Each new row is followed by what is left after taking away its nearest point in the smallest flat space through zero that holds the last named rows.

k759 (4 x 13):
56; -146; 95; -240; -349; -757; -174; 112; 2; -385; -325; 130; -185
-283; 299; -707; -288; 232; -257; -300; 287; -309; -135; 112; 170; 416
-294; -548; -847; -134; 435; -361; -823; 72; -411; 56; -597; -384; -257
-73; -125; -341; 218; -6; -196; -510; -292; -253; -15; -100; -181; 200
New rows:
222; -166; -271; -262; 372; 288; -4; -107; -304; 387; 58; -10; 391
353; -220; 45; -311; 68; -21; 80; -119; -183; 195; -48; 85; 254
163; -167; 213; 100; 210; -301; -129; -252; -263; -468; 87; -178; -7
114; -66; 176; -8; 385; -67; 62; -76; -217; -372; 189; -127; -21
-248; 37; 73; 341; 75; -48; -145; 386; -159; -40; 21; 75; -239
-214; 79; 143; 410; 9; -27; -122; 312; -143; -45; 80; 87; -178
11; -260; -123; -12; -316; 235; 98; 349; 158; 46; -271; -178; -16
5; -129; -172; 53; -387; 192; 43; 268; 105; -1; -152; -126; 192
70; -173; 237; -62; -179; -168; -380; 504; -50; -122; -60; 72; -366
50; -5; 168; 123; -105; 123; -362; 356; -96; 6; 183; 50; -102

k367, 4 rows:
181; -501; 4; -166; -529; 23; 236; -254; 455; 275; -570; 186; 17
-70; -536; 35; -358; -334; -334; -103; -226; 381; -94; 296; -21; 26
62; -230; -249; -396; -529; -270; 158; -29; 63; -77; -238; -79; 393
548; -401; 465; 38; 43; -380; -34; -176; -80; -60; -249; -38; 226
New rows:
-306; 173; -406; -157; 349; -109; -116; 151; -347; -312; 4; -249; 218
-160; -175; -163; -61; 283; -17; -81; -74; -8; -88; -216; -71; -7
383; -198; -212; 176; -144; -325; 90; 92; -74; 68; 170; -393; 40
251; -99; -267; 274; -94; -102; 111; 103; 19; 183; 166; -309; -152
373; 193; 35; 189; -146; -71; 104; 254; -303; -332; 159; -74; -261
288; 39; -20; 112; -317; -10; 142; 166; -66; -237; 126; 3; -360
183; 48; -316; 308; -337; -353; -148; -91; 217; 48; 188; -333; -90
234; 147; -271; 437; -233; -245; -120; -63; 156; 108; 76; -299; -139
-64; -94; -43; -397; 351; 273; -277; -55; -197; -65; 342; 186; -6
81; -147; -55; -398; 209; 301; -146; -77; -187; 27; 3; 229; 90
-289; -292; 415; 170; 386; 362; -228; -186; 361; 316; -305; -180; -408
-309; -118; 113; -118; 181; 80; -177; 0; 36; 51; -273; -402; 60

k568, 4 rows:
-180; 136; 483; -175; -701; 653; -249; -130; 352; 726; 728; -166; 344
-255; 5; 448; -424; -208; 110; -34; 170; 67; -103; 208; -113; -232
-250; 124; 37; 45; -386; -211; -1; -80; 380; -217; 125; 407; 194
-345; -67; 265; 306; -158; 115; -92; -90; 33; -361; -365; -290; 462
New rows:
58; 281; 59; -47; -113; -37; 61; 296; -198; 297; 314; 205; 261
-8; 220; 91; 8; 6; -103; 83; 332; -298; 54; 74; 96; 260
199; 118; -62; 242; -73; -377; 131; 30; 89; -171; -8; 584; -264
141; 37; 223; 234; -85; 16; 20; 38; -64; 6; -31; 105; -143
7; 74; 600; 65; 45; 28; -201; -12; 127; -600; -221; -311; 429
381; 150; 241; -47; 175; -55; -134; -20; 125; -175; 97; -13; 165
307; -42; 46; -33; 191; 20; 128; 223; 224; 145; -239; -58; 109
212; -17; 127; -80; 76; 0; 119; 229; 313; 84; -187; 0; 126
401; 33; -8; 70; 18; -271; -79; 306; -93; -418; -321; -27; 176
423; 84; 89; -52; -153; -85; -137; 289; -5; -114; -25; -35; 178

k977:
-197; -256; -110; -84; 232; -121; -417; -63; -262; 34; -293; -252; -398
-468; -221; 270; -110; -100; -718; 526; -857; -10; -183; 233; -523; -365
-200; -271; 76; -126; -232; -528; -116; -176; 40; 100; -226; -265; -346
-198; -519; -79; 35; 44; -65; -42; -366; -93; 145; -672; -267; -330
New rows:
-391; 273; -232; 373; 48; 145; -286; 413; 115; 358; 279; -352; -221
-397; 171; -181; 450; -63; 174; 41; 181; 231; 380; 166; -357; -135
110; 218; -50; -64; -370; -217; -263; -96; 210; -351; -108; -147; 210
82; 176; -115; -7; -151; -1; -236; -198; 88; -399; -167; -170; 209
388; -9; -115; 26; -212; -376; -287; 381; 351; 408; 377; -163; 126
260; -173; -183; 148; 148; -62; -44; -30; 157; 304; 236; -291; 92
292; 197; 19; -31; 324; 193; -290; -123; -300; -271; 18; 76; -7
299; 93; 118; -42; -22; -59; -117; -200; -80; -165; -108; 66; 4
84; -19; -263; -183; 359; -32; 36; -96; -242; -282; 398; -348; -72
242; -136; -258; -134; 4; -39; 82; 53; 12; -74; 63; -197; 51

k535:
-608; -496; 196; 104; -275; 451; 312; 720; 76; -857; 1; -527; -446
-141; 292; 836; 92; -112; 268; -38; 496; -284; -589; 180; 105; -813
103; 90; 453; -9; 271; -7; 715; 233; -606; -182; -176; -478; 33
260; -671; 211; 2; -20; -302; 50; 843; -468; -857; 395; -256; 390
New rows:
-295; 432; -133; 139; -50; -110; 225; 339; 39; 95; 53; 79; 440
-318; 458; -83; 151; -93; -81; 136; 372; 71; 46; 97; 150; 341
13; -251; 507; -192; -301; 406; -317; 11; -185; -267; -266; -82; 154
65; -186; 357; -216; -244; 355; -304; -201; -129; -24; -344; -55; 286
458; -380; 298; -197; 333; 171; 11; -341; -33; -137; -130; 142; -37
310; -444; 209; -182; 257; 272; -12; -339; 116; -165; -159; 110; -113
45; -293; -89; -242; -407; 203; -134; 58; -121; 246; -358; -132; -146
182; -223; 28; -251; -358; 115; -168; 83; -251; 237; -297; -58; -123

k426 (4 x 13):
41; 32; 70; -69; -32; 175; 435; 144; 78; 559; -243; -75; -210
-296; 152; -233; 239; -306; 339; 291; -319; -330; 299; 136; -224; -300
9; 162; 425; 437; 14; 521; 376; -261; -366; 383; -48; -244; 562
82; 495; -551; -117; -54; 389; 422; 224; -196; -358; 337; -165; 160
New rows:
354; 356; 412; -48; 188; -176; -310; 165; -224; 201; -199; -2; 242
182; 420; 79; -68; 4; -152; -282; 77; -306; 164; -58; -50; -103
-185; 112; 340; -221; -325; 153; 47; -77; -337; -57; 75; 138; 286
-170; 56; 249; -375; -326; 21; 24; 43; -193; -35; 17; 203; 71
-278; -139; -49; 154; -323; -369; -228; 132; 254; -314; 309; 307; -258
-151; 4; 142; 233; -251; -69; 144; 215; 178; -39; 202; 192; 29
151; -322; -153; 216; 188; 321; 177; -354; -201; 210; -105; 354; -26
225; -303; -270; 72; 244; 214; 101; -209; -101; 0; -62; 421; -26
-363; -118; 16; 312; 4; -113; 120; 228; -211; -46; -203; 319; -350
-257; -31; 51; 306; 91; -44; 164; 311; -229; -174; -167; 310; -100
-166; -228; 128; -297; -186; -102; -102; 343; 377; 160; -250; 1; 345
-324; -113; -65; -154; -333; 47; -78; 143; 155; 63; -54; -103; 299

k8:
363; 552; 412; -353; -369; 258; 557; -543; 280; 112; 427; -231; 84
-45; 382; 313; -467; -289; 4; 646; -407; 349; 190; 473; -256; -356
-244; 252; 185; -346; -22; -708; 29; -240; -76; -74; -297; -116; 184
-288; 466; -104; -680; 187; -565; 319; -127; -35; -18; -170; 200; -41
New rows:
92; -139; 32; 174; -34; 121; -192; -48; 23; 113; 39; 94; -131
51; 4; 38; 4; -8; -25; -116; -113; 11; 100; -13; 127; -93
-85; -14; -421; -253; 64; -196; -286; 93; 87; -186; 194; 27; -45
54; 1; -262; -162; -80; -88; -280; -29; 135; -177; 273; -108; 45
34; 20; 46; 122; 287; 238; 109; -10; 315; -66; 158; 93; -600
106; 116; 159; 135; 267; -12; -72; -125; 180; -177; -107; 52; -228
41; -209; 215; 119; 97; -93; 2; 285; -237; -115; 27; 39; -91
111; -48; 255; -9; 67; -66; 127; 186; -203; -104; 80; 51; -51
324; -234; -275; -85; -289; 45; -357; 67; 90; 432; 77; -313; -254
334; -31; -324; -284; -205; -103; -314; 18; 22; 384; -49; -194; -109
-47; -447; 345; 11; 60; -9; 283; 85; 238; -38; 160; -17; -87
55; -298; 258; -70; 164; -40; 230; 90; 128; -111; 6; 142; 144

k788:
117; -47; -257; 108; 290; 129; 223; -100; 146; -71; 30; 12; 101
-115; 114; 11; 102; -572; -370; 119; 349; -50; -602; -78; 66; 226
152; -166; 187; -228; -229; -30; 111; -276; -361; 47; 0; 265; 1
-173; 297; 173; 10; -140; -392; 323; -413; -26; -140; -86; -104; 100
New rows:
-112; 234; 253; -123; 171; -120; -280; 2; -94; 169; 310; 298; 114
-60; 215; 94; -36; 214; -109; -139; 50; -19; -7; 314; 328; 221
-367; 223; -264; 70; -182; -64; -321; 196; -183; 282; -84; -156; -411
-169; 99; -435; 74; -112; -21; 33; -28; -249; 105; -68; 30; -247
59; -219; -25; -139; 126; -187; 10; -280; -134; -180; -372; 363; 290
-85; -116; -8; -68; 205; -160; -241; -61; 31; -63; -372; 173; 185
157; 142; -406; -83; 275; 114; -17; -311; -67; -391; 217; 305; -218
-17; 263; -210; -112; 95; -11; -254; -167; -80; -317; 186; 188; -321
-165; -220; -310; 105; 195; 209; 242; 244; 405; -405; -9; 292; -370
-279; -120; 34; -69; 24; 45; 154; -16; 208; -180; -46; 263; -499
-313; 329; -197; 154; -4; 179; 368; 349; 52; -202; -296; -301; 310
-182; 134; -5; -84; -33; 325; 238; 159; -225; 115; -261; -133; 162

k475:
163; -290; 65; 312; -133; 45; 748; 207; -626; -430; 258; 15; 284
-481; -17; 206; -56; 281; 82; -262; 58; -91; 445; 126; -375; 357
319; -140; 300; 348; 122; -98; 162; 90; -34; -315; 363; -214; 75
-42; -70; 342; 217; 428; -532; -167; 219; -69; -490; 318; 234; 32
New rows:
43; -34; 133; 132; 82; -378; -355; 246; -114; 213; 245; -221; 116
156; -13; -113; 39; -185; -248; -148; 178; -156; 189; 46; -58; -5
-76; 192; -12; -247; -65; -1; 358; 44; 136; -183; 161; -519; 221
-134; 256; -77; -337; -28; -149; 229; 46; 201; -263; 63; -281; 102
178; 327; -90; 150; 18; 50; 102; -284; -54; 21; -341; 366; 373
182; 310; 57; 229; 139; 22; 9; -266; 1; 47; -212; 208; 434
264; 239; 194; 246; 203; 183; -310; 192; -333; -331; -302; 179; 513
318; 298; 97; 168; 92; 314; -356; 96; -199; -180; -413; 116; 433
-99; 488; -111; -358; -22; -256; -530; -86; -594; 205; 271; 199; 184
321; 440; -85; -182; -190; -116; -321; -155; -489; 86; 364; 12; 93
-9; -4; 13; -128; 146; 115; 350; -173; -319; -192; -99; 577; -27
65; 38; 183; -71; 252; 210; 102; -255; -40; 39; 15; 200; -13

k636, 4 rows:
-195; -557; 620; 174; -22; 164; 62; -498; -87; -13; 70; 284; 508
528; 320; 18; 160; 231; -156; 473; -298; -209; 5; -194; 237; 326
-159; -143; 138; 64; -47; 267; -101; 51; -16; 141; 45; 243; -57
371; 74; 206; 233; -106; -144; -173; -12; -121; 542; -81; 257; 203
New rows:
563; -111; 29; 12; -184; -141; -88; -262; -320; -13; 115; -399; 13
331; -147; -10; -10; -141; 228; -52; -142; -314; -67; 156; -189; -202
-127; 73; 36; 30; -386; 5; 377; -89; -47; 230; 70; -67; -278
-116; 45; 64; 29; -388; -50; 386; -140; -45; 203; 71; -110; -220
-327; -170; -276; 80; -76; -584; 125; -248; -120; 83; 99; -326; 16
-328; -88; -268; 170; -20; -260; 193; -152; -199; 234; 70; 49; -108
61; 150; 45; -117; -229; 7; 325; 311; -82; 174; -72; 119; -183
-33; -28; 162; -142; -258; -78; 306; 171; -49; 61; -30; -9; -46

k18:
-22; 61; -123; -107; -383; -283; -332; -321; 400; 249; -722; 97; -35
-292; -194; -161; -79; -476; -382; -136; -75; -163; -133; 7; 71; 184
-6; -154; -312; 218; 120; -56; -288; 306; 253; -264; -399; -90; 231
-123; 234; -538; 410; 0; 233; 345; -255; 151; 134; -234; 133; 8
New rows:
147; 133; 76; 98; 445; 453; 53; 112; -155; 3; -9; -167; -232
-68; 10; -30; -9; 8; 114; -101; -27; -215; -25; -116; -91; -123
278; -384; -74; 84; 66; -88; -178; 83; 318; 6; 69; -87; -486
153; -366; -184; 134; -61; -102; -26; -24; 191; 14; 201; -25; -465
-147; -84; -196; -362; -27; 425; -266; 36; -267; 177; 81; -97; -51
-148; -71; -270; -311; -19; 435; -281; 32; -203; 179; -16; -93; -36
27; 268; 200; -355; -139; 152; -18; -112; 39; 241; 583; 222; -202
-28; 156; -144; -122; -79; 112; -197; 100; 229; 24; 260; 174; 6

k45, 4 rows:
-5; 109; 242; 1; -405; -227; 213; -154; -331; 327; 75; 138; 52
225; -273; 147; -456; 362; 278; 88; -29; -237; 12; 350; 186; -174
116; 165; -172; 16; 172; 140; 56; 241; 317; -326; 311; -105; 310
156; -502; -15; -45; -90; -162; -276; 17; 1; 95; -328; -241; 135
New rows:
329; -28; 79; 96; 143; 454; -277; 143; -53; 153; 220; -29; 123
178; 105; 88; 257; -17; 345; -277; 66; -78; 240; 50; -10; 43
467; -184; -119; 99; -168; 158; -105; 6; -236; -77; 93; -249; -198
340; 41; -146; 217; -198; 162; -45; -12; -194; -104; 93; -196; -259
-1; 160; -75; 236; -319; -390; 203; -354; -25; 73; 301; 69; -252
124; -123; -182; 112; -49; -257; 26; -254; 114; -84; 262; -52; -237
72; -135; 56; -402; -200; -180; -347; -278; -67; 177; -517; -106; -297
114; 237; -19; -374; -126; -56; -127; -116; 116; -55; -88; -63; -62
-216; 85; 269; 7; -175; 684; -331; -286; 274; 44; -6; 170; 1
-105; -6; 300; -17; -301; 590; -324; -249; 255; 88; 33; 98; 194

k495:
-151; 370; -50; -627; 110; 18; 642; 264; 262; 425; -152; 230; 258
-55; -63; 123; -324; -294; -163; 39; 311; -247; -180; -358; -87; -183
322; 178; -158; -270; -97; 636; 176; 166; -254; -310; 302; -27; 71
-182; -13; -86; -435; 225; -41; 110; 298; -58; 193; -272; 100; 263
New rows:
236; 205; -167; 34; 384; 446; 153; -261; 298; -155; 99; 34; -274
65; 31; -73; -72; 327; 132; 21; -102; 180; -161; -253; -12; -347
170; -457; -206; 273; -26; 29; -102; 16; 291; -3; 58; 56; 75
166; -360; -172; 47; -147; 30; 83; 154; 271; -5; -36; 69; 39
352; -27; -428; -280; 389; 86; -8; 293; 7; 358; -446; -72; -154
458; 9; -331; 24; 184; 47; -37; 74; 95; 255; -286; -137; -380
105; -37; -71; 380; -366; 240; 50; 255; 76; -44; -178; -500; -124
-5; -33; -149; 300; -120; 215; 82; 275; 173; 167; -214; -407; 82
325; 258; -243; 97; -53; 427; -104; 248; 249; -431; -178; -239; 265
145; 216; -143; 179; -37; 74; -110; 183; 418; -234; -359; -208; 216

k205, 4 rows:
261; 208; 139; -341; -388; 210; -131; 214; 189; -95; -48; -190; -22
14; 513; -104; 156; 45; -21; 217; -26; -57; 131; 265; -284; 495
418; 437; 36; -686; -83; 196; 194; -338; 86; 183; 91; 124; -198
201; -59; 162; -249; -237; 45; -326; -108; 178; -108; 319; -79; -435
New rows:
367; 206; -18; 349; 188; 2; 99; 220; -12; 360; 211; 254; 44
388; 57; 47; 284; 79; 43; -24; 321; 47; 275; 108; 277; -94
349; 410; 300; 311; -412; 20; 373; 343; -6; -408; -168; 396; 351
297; 187; 303; 368; -243; -121; 254; 36; -35; -392; 111; 537; 1
265; 221; 102; 162; -376; 119; 407; -69; -236; 177; 329; 74; -13
154; -71; 124; 260; -372; 96; 313; 57; -244; 88; 134; 165; -111
-242; -110; 320; 91; 151; -131; -31; 360; -171; -346; 255; 7; 344
-82; -27; 331; -232; 168; -57; 62; 174; -153; -261; 219; 168; 167
-262; 272; -13; 0; -344; 296; -406; 342; -363; 59; 330; -182; 404
-274; 40; -52; -168; -119; 265; -295; 85; -442; 148; 161; 198; 101

k467 (4 x 13):
-428; -107; 133; -90; -76; 7; -115; -519; -107; -196; 819; -323; -9
-91; 33; -55; 496; -206; -228; -394; -192; -29; -348; 429; -218; 279
-659; -20; 54; -308; 454; 259; -114; -453; -650; -503; 465; -590; 827
-816; 75; -14; -193; 30; 255; 382; -137; -389; -339; 48; -308; 160
New rows:
29; 218; 162; 190; 8; -102; 44; 125; -33; -393; -20; 37; 63
96; 152; 233; -22; 89; -49; 84; 58; 6; -248; 58; 75; -58
245; 181; -138; -405; -76; -22; -176; 207; 98; -202; 177; 131; 49
80; 216; -162; -355; -158; -7; -83; 221; 67; -277; 153; 100; 16
-397; 290; 103; -60; 403; -176; 138; 117; -28; 418; -101; -6; -18
-291; 285; 92; 136; 308; -299; -45; 73; 48; 374; 46; -16; 6
70; 52; -69; -31; -34; 333; -138; -88; -393; 5; 35; -21; 242
102; 51; -67; 39; -201; 279; -71; -47; -246; 88; 33; 76; -15

k351:
428; 289; 1; 83; 87; 42; 484; -108; 122; 190; 20; -200; 2
303; 48; 51; -105; 113; 42; -593; -414; 430; 35; -400; -260; 673
-440; -190; -150; -45; 52; 5; 258; 184; -10; -45; -63; -32; -287
-197; 109; -140; 368; -156; 191; -17; 204; -529; -84; -97; -232; 581
New rows:
-463; 357; -70; 227; 288; 14; 83; 44; 354; -364; -75; -116; 5
-221; 448; 65; 248; 204; -33; -48; 11; 255; -362; 120; 61; -16
-98; 198; 247; -76; -30; -42; -106; -152; -257; 160; 123; -46; 117
-194; 137; 198; -143; 38; -50; -2; -156; -129; 176; 51; -96; 6
198; -244; 12; -475; -158; 97; 187; -296; 90; -251; 241; 288; -342
90; -181; -105; -286; -189; 229; 182; -244; -92; -275; 61; 39; 88
-216; -48; -103; 43; -300; 174; 194; -495; -336; -253; 2; -21; -36
-85; -42; -53; -48; -252; 135; 133; -606; -160; -218; -12; 0; -78
-169; 98; 126; -20; 352; -74; -32; 211; -206; -124; 56; 146; -492
-6; 205; 111; 38; 384; -8; -123; 81; -130; -83; -108; -49; -132
-9; 401; -260; 315; -208; 130; -248; -248; -9; 165; -169; -479; 308
-125; 249; -188; 146; -213; -2; -198; -167; 41; 133; 51; -174; -235

k633 (4 x 13):
-106; -323; 283; -212; -477; -200; 405; -64; -64; -20; 200; -284; -33
318; -366; 23; 130; -171; -48; 857; -113; -423; -331; 618; -212; 75
287; -45; -190; -400; -112; 327; 4; 412; -302; -287; 291; -44; 90
74; -519; -12; 388; 57; 63; 758; 37; -118; -323; 67; -246; 225
New rows:
186; 70; -155; 10; 193; 520; -111; 29; -53; -218; -61; 401; -5
-8; -66; 106; -36; -91; 262; 53; -162; 39; -83; -59; 257; -86
-52; -393; -415; -489; -40; 155; -127; 448; -193; 82; -85; 35; 95
-86; -280; -315; -123; 79; -139; 16; -5; -143; 256; -10; 127; -20
-207; -80; -107; 86; -146; 128; -160; -70; 107; -132; 274; -460; -55
-178; 6; -158; 164; -36; 138; -228; -108; 115; -111; 257; -388; -64
-76; -154; 319; 311; -251; 332; -289; 385; 142; -489; -198; 333; 321
-3; 7; 416; 331; -338; 98; -218; 62; 40; -363; 100; 401; 163
-235; -35; 154; 84; 127; -207; -194; 20; 182; 110; 46; 202; -165
-115; -135; 83; 29; 108; -88; -52; 156; 52; -46; 168; 150; -97
